The rows are grouped in 3 ways, from coarse to fine. Each group lies inside one group of the grouping before and may be the whole of it. The rows also spread widely along 11 directions, which tell nothing about the answers.
Some rows, each with its group in each grouping after it:
[ 2 -7 -1 -8 13 -3  4  5  0 -9 21  3 -2 -7 13 -2 -3  3  3 10 10 24  0 10
 -3] -> lubu neseb ladis
[-22 -11  27  13  17  -8  -4   3 -20 -18   5  12  21 -27 -25  -6  -1  22
   2   3 -20   5   1 -19 -10] -> fir susav rad
[  8 -14   4  -1  27   5   8  -5   3  -9  10  11 -15 -16  28  13 -24   1
  -9  -1   5  -1 -15  -8  -9] -> lubu Totav fer
[  7  12  -8  13 -24   6 -11  -6  -2 -23 -23   7  30 -25  -3   9  -6  23
 -23  28 -18  44  -4  15  -5] -> lubu Totav Gorug
[  1  -7   7  -8   0   0   2  -4  -1 -16  -5  -3   2 -10  17   4 -10   1
 -10   5   0   8  -9  -5   8] -> lubu Totav suni
[ -4  -3   5  -9 -16  10   5 -11  -4   9  -4   0   0  14  19   5  -9   2
  -1  -5  14   7  -3  -4  16] -> lubu bona seg
[ -7 -18  13  -3  19  -5   0  11  -7 -27   1   1  19 -20 -10  -4  -7   7
   0   6  -7  27 -10 -10   5] -> lubu neseb tego
[  2 -11   3 -12  12  22 -13   1  -8 -14   5   4   1 -16  -1  -3   6  -1
   8   9 -15 -12  -3 -11 -13] -> lubu tev gaveb
[  0  -4   4 -25  -7   9  -4   4 -10   0   2 -21   3   6   4 -16  16   0
   6   7  -6  -2   3   4   5] -> fir susav fodu
[-18   0  21   8 -14 -39  16 -15  -5  -7  15  23   3 -23  18  28 -33  13
 -16  -1  17  17  15 -12   4] -> lubu tev vap
[  7 -10   4 -10   1  13   6  -6 -10 -17   5  -3  -6  -7   8  -2 -12  -5
   9  -2  -9   7 -15  -8  -3] -> lubu neseb Pozaz
[ -4   1  17  -9 -19 -11  12 -11 -18  -6   9 -10   5 -10  -7   2 -10  13
   4  -7  -4  11   8 -11   3] -> lubu bona zis
[ -5  -4  11  -7   8 -10  13   3  -5   0   8 -19   3   0   9  -7   5  10
  -7   2   3  10   0   4   0] -> fir Zupif vifun
[  3   0   8  -2  -5  21  10  -8 -13 -12  14  -7  -3   5   1 -16   1  -4
  13  -3  -9  11 -10  -5  -4] -> lubu tev nirup
[  5 -17   8 -23  34 -14  14  22   1  -5  16 -22   6 -10   3 -11   4   9
  -5   0  14  23  -1   2   3] -> lubu neseb Pozaz
[  6 -22  18 -31   6  14   0   1  -6   2  14  -8 -19 -12  10  -3   0  -6
   4  -6   1 -30   5 -27   1] -> lubu tev gaveb
[  2 -12   6  21  20  23   1  -2  10 -14 -17  13   5  14  28  -7   0   8
 -29   0  -1   3 -34  -4   6] -> lubu neseb Pozaz
[  2  -8   2  -9   4  30  -2   7   4  -9   2 -10   4  23  16 -25  16 -11
   2   7   4  14 -16   5  17] -> lubu tev nirup
[ 13   9  -7  -5 -31   9   7  -8  -3   4   4  -7   6  -2   8   5 -11  10
  -6   9   2  45   0  17   4] -> lubu bona zis
[ -9   6  10  10 -11  10  -8 -20 -13  -3   5  15   2  -2   4   3   4  19
   0   1 -11 -22   7 -11 -11] -> lubu bona seg
[ -8 -11  -5 -14  14  13 -20   4  -7 -17 -19   6  21 -17  -3   9  -3   2
   9  15  -8   0  -6  -6   0] -> lubu Totav fer
[ -8  -8   4  10 -11  20  -3  -9  -6  -5  -1  29   3  -8   6  12 -28   3
   6   6   3  28 -10  -8   9] -> lubu Totav fer
[ -2  -1   6  -4  15 -13   9  -3  -1  -7   2  -6   3  -2  21   2  -2  12
 -12   3  11   1  -1  -1   0] -> lubu Totav Gorug
[-11  -6   3 -26 -26  27  -7   1  -7  24   0  -4   4  29   5 -10  11  -4
  16   1  21  -2  10  -9  26] -> lubu tev nirup
[ -7  19   0   0 -28  -3   3 -13 -20  16   9   1  11  10  -8   0  10  30
   6   4   4   7  19   3 -11] -> lubu neseb Pozaz
[ 25  -5  -3 -12  -2  -6   6   2   9  -2  -9 -10   5 -36  14  22 -14  15
 -39  14  -1  25  -1   5 -10] -> lubu tev gaveb
[ -7   1  -8   4  22   0  -2 -11  -8   1   3  13   2   4  18  15  -1  14
   3   1   5 -17  -2  -2 -21] -> lubu neseb tego
[  6  -8   3 -18   2   5  -1   4  -4   1   1 -12   7  -7   3   1   1   9
  -5   3   1   8   1  -2   2] -> lubu bona zis

New rows. What belongs after each?
[  3  -4  -6  -7 -19  33  -6 -12  -7  -2 -12  10  -1   2  12   9 -18  -6
  10   7  -1  14 -15  -5   7] -> lubu Totav fer
[-12 -11   8  -1  10   8  -9   0  -8   4  -8  12  10 -10   4  10  -4  11
  -3   4  -3  -7  -3 -10  -5] -> fir susav rad
[ -2 -21  -2 -26  30  12   1  14  -4   1  20  -6   0  -2   2  -7  -7 -12
  29   1  13  25  -2   3   6] -> lubu bona seg
[  5 -10   8   0  12  16   4   1  -5  -3  19  -5 -10  -7   5 -11   4   6
   0   6 -10   7  -5   2 -12] -> fir Zupif vifun
[ 14 -14  -9 -15   9  23  -2  -8   9  -7   0   4 -17   1  42  11 -15 -19
  -1   3   5  -3 -18   3   4] -> lubu bona seg
[ 15 -12  12 -22 -19  14  12   2  -2  27   5 -14 -12   3   8  -2  -2  17
 -19  -6  16   4   6 -14   9] -> lubu neseb Pozaz
[ -1 -13   8 -10   7  15   2   4  -3   2   9  -8  -6   1   9  -9   4   0
   1   4   0   6  -5   0   1] -> fir Zupif vifun
[-21  -6  -3  -4  21 -27  -7   9  -7 -26 -14   0  37 -30  -6  18  -9   7
   1  20  -6  33  -1  13  -4] -> fir Zupif vifun
[  0  -7   3 -10  10  18  -7   6  -1  10   2  -3   5   6   5  -9  17  11
  -6   6   5  -7   3  -6  -2] -> lubu tev gaveb
[ 26   3   7  -4  -1   8  10  -6  -3 -11  27 -14 -14 -19   8  -9   5  16
 -15   5 -17   8   1   6 -21] -> lubu bona zis
[-24 -13  14   1  12  -3 -24  13  -1 -32 -19   2  35 -15  -6 -10  20  10
 -11  22 -18   1  -4  -1  11] -> fir Zupif vifun
[  3 -15   8 -16  27  15   4   7  -6   6   1 -14  -1   0   3  -8   9   5
  -1  -6   2 -12  -7 -17  -6] -> lubu tev gaveb
[  4   0  11 -13  15 -28  12   4   3 -12   8 -24   8  -8  18  -6   9  14
 -21   2   7   4   5   7   4] -> lubu bona seg
[  1  -1   4   1 -14  12   1  -5 -11  -3 -14   3  16 -12  -8   7 -14  17
  -6   6  -4  27  -7  -8   3] -> lubu Totav fer
[ -2   4   8   4  -9   2  14 -12 -19 -14  -4  -8   8   2  -2  -5  -8   9
   6  -8 -10  14 -14  -8  -4] -> lubu neseb Pozaz
[  6 -20   2 -33  -1  18 -12   7   0 -17  -1  -6  -5  -6  17  -6   2 -16
   9   9  -2  -6  -7  -5  14] -> lubu neseb Pozaz
[ 19  -3 -13  -3  37  44   2   5  -4   0 -19 -27  10  17   3 -21  22   4
  -4   0 -15   1 -35   1 -18] -> lubu tev gaveb
[ 12   1   9   0 -19  13   0  -7   6 -17  30   2 -15   0  25 -16   7   1
  -9  11  -7  12   1  13   5] -> lubu bona zis
[ -1 -15  -4 -13  16  13  -9   2  -7  -2   5   9   7 -18  -2  10 -13   1
  16   7   0  16   0  -3  -6] -> lubu bona seg
[-29 -15   9   0  11  -1  -7   3 -13 -10   9  23  20  -6 -10   7 -20  -1
  28   0   9  30   1  -9  13] -> lubu bona zis
[ -3  -7  10  -7 -19  30  -3  -8 -17  14 -10   2   1   4  -6  -2  -5   5
   8  -3  -9  -2  -7 -16   2] -> fir susav rad
[-15   6  16   3  15 -29   6  -5  -4 -22  16  -4   6  -2  17  -8  12  16
 -10   4   3 -11   8   1  -2] -> lubu Totav suni
[  0 -14   9  -9  12  12  -2   6  -3   0  14   6  -2 -12   0  -2  -6   9
   1   6   3  13   1  -9   0] -> lubu Totav suni
[ 10 -12  15  -7  23  -2  21   8  -6 -12  -4 -25   7 -14  -2  -8  -9  11
 -16  -7  -3  25 -19 -12   2] -> lubu Totav suni
[-12  -2  15  13   8 -13  14   0  11 -21  12   0   6  23  36 -16   1  -1
 -16  -1  17  29 -15  13  29] -> lubu bona zis
[-12  -7  -3   7 -14  33 -18 -17  -7  -8 -12  36   2   0  13  16 -21  -5
  15   9  -4   1 -12 -12   5] -> lubu Totav fer
[ -2 -24  13 -19  22   9   3  -6  -6 -17  16   4 -27  -9  29   3 -19 -25
  15  -8  -6 -25 -15 -17  -2] -> fir susav fodu
[-10  12   5   6 -16 -27   4  -9  -1 -17  16  11   7  -3  23   4   1  14
 -12  14  10  17  12  15   3] -> lubu neseb ladis
[ -8 -15  16  -7   6   4  14   8  -6  21  -9  -7  14   6  -5   0  -9  14
 -10 -11  21  24  -4 -21  17] -> lubu tev gaveb
[-16  -1  29  36   2 -13  -1 -20   2 -52   3  25  -1  -8  36  -6  -5   1
 -30   4 -25 -16 -20  -6   2] -> fir susav fodu
[-18  -6   2  16 -17   5 -12 -14  -9 -19 -15  40  19 -18   3  26 -32   5
   2   9  -5  27  -9  -8   4] -> lubu neseb Pozaz
[-14  -7   4 -22   2 -28  -1   7   3  -7 -12  -6  19  -2  21  13  -1   6
 -12   7  22   3   7   1  19] -> lubu neseb Pozaz
[ -7  -2  15   6   4   0   4 -12 -11 -23   6   8  -1 -10   9  -2  -9   6
   2   0 -10  -7  -8 -13  -3] -> lubu Totav fer
[ -1 -18   1   3   9  31  -5  -9  -3 -21   5  22  -7  -6  15   6 -27 -18
  18  -1  -9  17 -26  -7   3] -> lubu bona zis
[  1  12   0  11   4  11   7 -14 -13  16  -1  -4   7  12   0   1   9  30
  -7  -6  -3  -6  -2  -2 -19] -> lubu bona zis
[ 16  -4  -5 -19   7  -3   9  -4  10   6   4  -7 -15  -5  40  15 -10   4
 -20   5  17  -8  -2   5  -2] -> lubu Totav fer
[ 12 -11   5 -13 -12  16 -16  -5   0 -19  10  10 -12 -21  15   3   2   2
  -7  16 -15 -17   3  -7  -7] -> lubu neseb tego
[-14   4   7  18  14   9   9 -11 -18  10  29  16   2  10  -8  -7  -3  18
  22  -7   5  18   5  -2 -14] -> lubu bona seg
[  4 -19   9  -5   8  18   4   6  -3   6  25  14 -10  -8   3  -3 -12   6
   5   2   9  22   0  -8   0] -> lubu neseb Pozaz
[-15   3   5  13  -2 -10  11 -20 -12  -9   6  17   5  -1  14  16 -28   3
  10  -7   6  20  -5  -3   0] -> lubu bona seg
[  9 -14  27  -3  27   3  13  -5  -8 -26  28  -7 -19 -19   9 -14   1   2
  -6 -10 -18 -30  -7 -25 -17] -> lubu tev nirup
[ -2  11  17  24 -25   5   8 -14  -6 -17  10   6   2   3  13 -16   3  12
 -15   7 -15  20  -9   8   1] -> fir susav rad
[-10  13  11  24   2  10  -2 -14 -16  -7  -8  -1  22  11 -11 -13  20  34
 -11  -3 -20  -9  -7  -8 -14] -> lubu bona zis
[ 16 -32  22 -41  -2  10   4   8  10 -18  39  -7 -40 -10  37 -17  -4 -27
   3   0   8 -17   1 -12  20] -> lubu neseb Pozaz
[-31 -11  16  -6  15 -17  -1   1  -8 -28  -1   3  21   7   9  -3  -5  -9
  17  -5   7   6  -7  -7  24] -> lubu bona zis
[  8   4  17   7   4   6  16  -8  -6  -8  15 -13  -9   8  15 -24  12  17
 -14  -3  -4  -5  -5  -5  -4] -> lubu Totav Gorug
[  5 -13   0 -26  13   4   3   6  -8   5  14  -8  -5  -8   3   2  -3   3
  12   0   7   0   4  -6  -7] -> lubu neseb Pozaz
[  7   4  -6  16   8  22 -14   4   8 -15  31  19  -3  -5  17 -20  19   6
  -3  31 -14  27  -2  33 -15] -> fir susav rad
[ -3 -10  12  -2  -7   6  -8  -5   1  -1 -10   7   2  -7  17   7  -3   9
 -23   7  -4  -9  -4  -8   4] -> fir susav fodu
[-11 -18   3  10  36  32 -14  10   3 -13   1  10   7   7   8 -18  15  -2
   3  12 -10   5 -22   4  -2] -> fir Zupif vifun
[ 13   9   1  -1 -11   2   2 -12 -10 -22   4  -8   1 -15   6  -3   4  13
  -8   9 -21   0  -3   3 -18] -> lubu neseb Pozaz
[  8 -10  18   7   1   9   2   1   6  -7   7   0   1  -7  11 -11   4  17
 -28   4  -2  12  -4  -4   8] -> lubu bona seg
[-11  -1  -1 -19 -12  11  -8  -7 -11  18  16  10 -11   8  17   6   0  -3
  23   6   9 -15  13   2  -4] -> fir susav rad
[ -9  17   9  20  -2  -3  14 -19 -12   8  -3  -6  11  25   9  -5  12  30
 -14 -13   1  -9  -6  -3  -7] -> lubu bona zis
[  4   0   6 -21   0   2 -11  -1 -11 -30  26 -12   0 -19  -1 -17  18  -2
  19  15 -21  -6  13   7  -9] -> lubu bona seg
[  4   7   1  -6  16 -10  12  -3  -5  -9   3 -19   6   0  15  -4  10   9
  -9   1   0  -2  -4   5 -12] -> lubu tev gaveb
[  7   3   3  -8 -12  -3   2 -13  -6 -38   5  -4   0 -22  18   2 -10 -12
   1  12 -20   8  -8   4  -7] -> lubu tev vap
[-12   2  -7  -2  14  -5  -3  -5  -7  -6  10   8   4   0  17   8  -6  -2
  13  10   0   9  -2  14 -11] -> fir susav fodu
[-11 -18   2 -32  10 -10  -5   6  -1  41   4   7   2  -6  11  31 -13  16
  -1  -2  38 -11  28 -13   8] -> lubu bona seg
[  0  -5   2 -20   8  -6   2   5   3  10  15  -7  -5  -1  19   2   5  10
  -6   8  19   2  12   4   3] -> lubu Totav suni
[-12  -6   2  -6  10   8  -1  -2 -10  22   3   6   9   9   0   6  -3  15
  10  -4  17   4   7  -7   2] -> lubu bona seg
[ 28 -16 -11 -15  12  27  -9   9   4  -2   8   1   1 -36  -2   9 -12   7
  -7  19 -10  35  -3   9 -15] -> lubu bona seg
[ -8   3  -6   3   2   4 -21  -2   3 -23  22  25   4 -12  16   1   6   4
   6  29  -4  12  10  18  -7] -> lubu Totav suni
[-10  -9  13   6 -13  11 -10  -4  -2  12  13  25  -4  -5   9   4  -5  15
 -12  10   3   4   9  -6   2] -> fir susav fodu
[-22  -8  34  15 -14 -23   0  -6 -10 -32  22  27   8 -25  -4  -2 -12  16
  -7   6  -6  16  11 -17   8] -> lubu neseb ladis
[ -3   0  12 -17 -23  -3  -1  -2  -5  14  -9 -15   6   5  10  -1   9  16
 -21   4   4  -8   9  -3  11] -> fir susav fodu
[  9   0 -14  -6  28  -5  12   8   3 -30   7 -20  10   3  22 -11   2  -8
   4  12   0  39 -22  28  -4] -> lubu neseb tego
[ -4  -3   0 -17   0  -2 -11   0   7   9  25   9  -9   5  29   5  10   6
   0  11  18 -15  21   9   2] -> lubu bona zis
[  6 -20  14 -11  20  13  -8   1  -8 -16  -2  -2   2 -29  -6   4  -4  11
  -7  -2 -21 -18  -7 -23 -13] -> lubu bona zis
[ -9  -2  -7 -11  25   1 -12   7 -10   6  -2  -4  17  -4  -2   1  14  15
   5  12  -4  -3   5   7 -17] -> fir susav fodu
[  1 -20  17 -23  -9  14  -9   4   1 -16  16  -2  -7  -7  12 -15   3 -10
   6   6  -2   0   4  -9  22] -> lubu bona seg
[  9 -10  10  -8  -3  10   4   1   3 -19  16   1 -10 -11  17  -9  -9  -4
  -4   9   0  20  -8   1  11] -> lubu Totav fer
[-15  -9  -3 -18  16  -3 -10   1  -7  -3  -8  -3  10  -9   9  14   0   0
  10   9   0 -12   2   1  -7] -> fir Zupif vifun
[  2  -7  -4  -7   0  20  -3  -8  -5  -3   0  10  -6  -3  17   8 -15  -3
   9   6   3   7  -7  -3  -1] -> lubu Totav Gorug
[  8   3  -2   8   1  17   6 -18 -11   4   7   6  -4  -5   6   8 -12  13
   3  -3  -9   7  -7  -2 -20] -> lubu bona seg
[  9  -3  -1 -18 -28   5 -11 -12 -10  -6  -5  10  -1 -32   2  26 -17  11
  -5  13 -11  -2  10  -9 -13] -> lubu neseb ladis
[  5   8   4  -2  -9  -1   7  -6  -4  -2   6 -11   7   1   9  -4   6  17
 -12   4  -1  15   2   9   0] -> lubu bona zis
[-20  -5   8   5  -2 -13 -10  -9   1 -25  15  23  -1 -15  26  12  -9  -6
   2  17  -2   0   5   8   1] -> fir Zupif vifun
[ -4 -27  20  10  31   3  31  -3 -13 -15  24  14 -14 -11   4   4 -48  -9
  17 -22   6  39 -29 -25   1] -> lubu neseb tego
[ -3  -3   3 -18  -6  -7   9 -17 -20   3   0   4  -6 -22   5  31 -34   4
  16  -8   4  -7   5 -19 -11] -> lubu Totav fer
[-20   3   9   2  -9  -1  -5 -15 -13  -4  23  19  -2   8  11  -1   0   4
  21   1   5  -7  14  -2   2] -> lubu bona seg
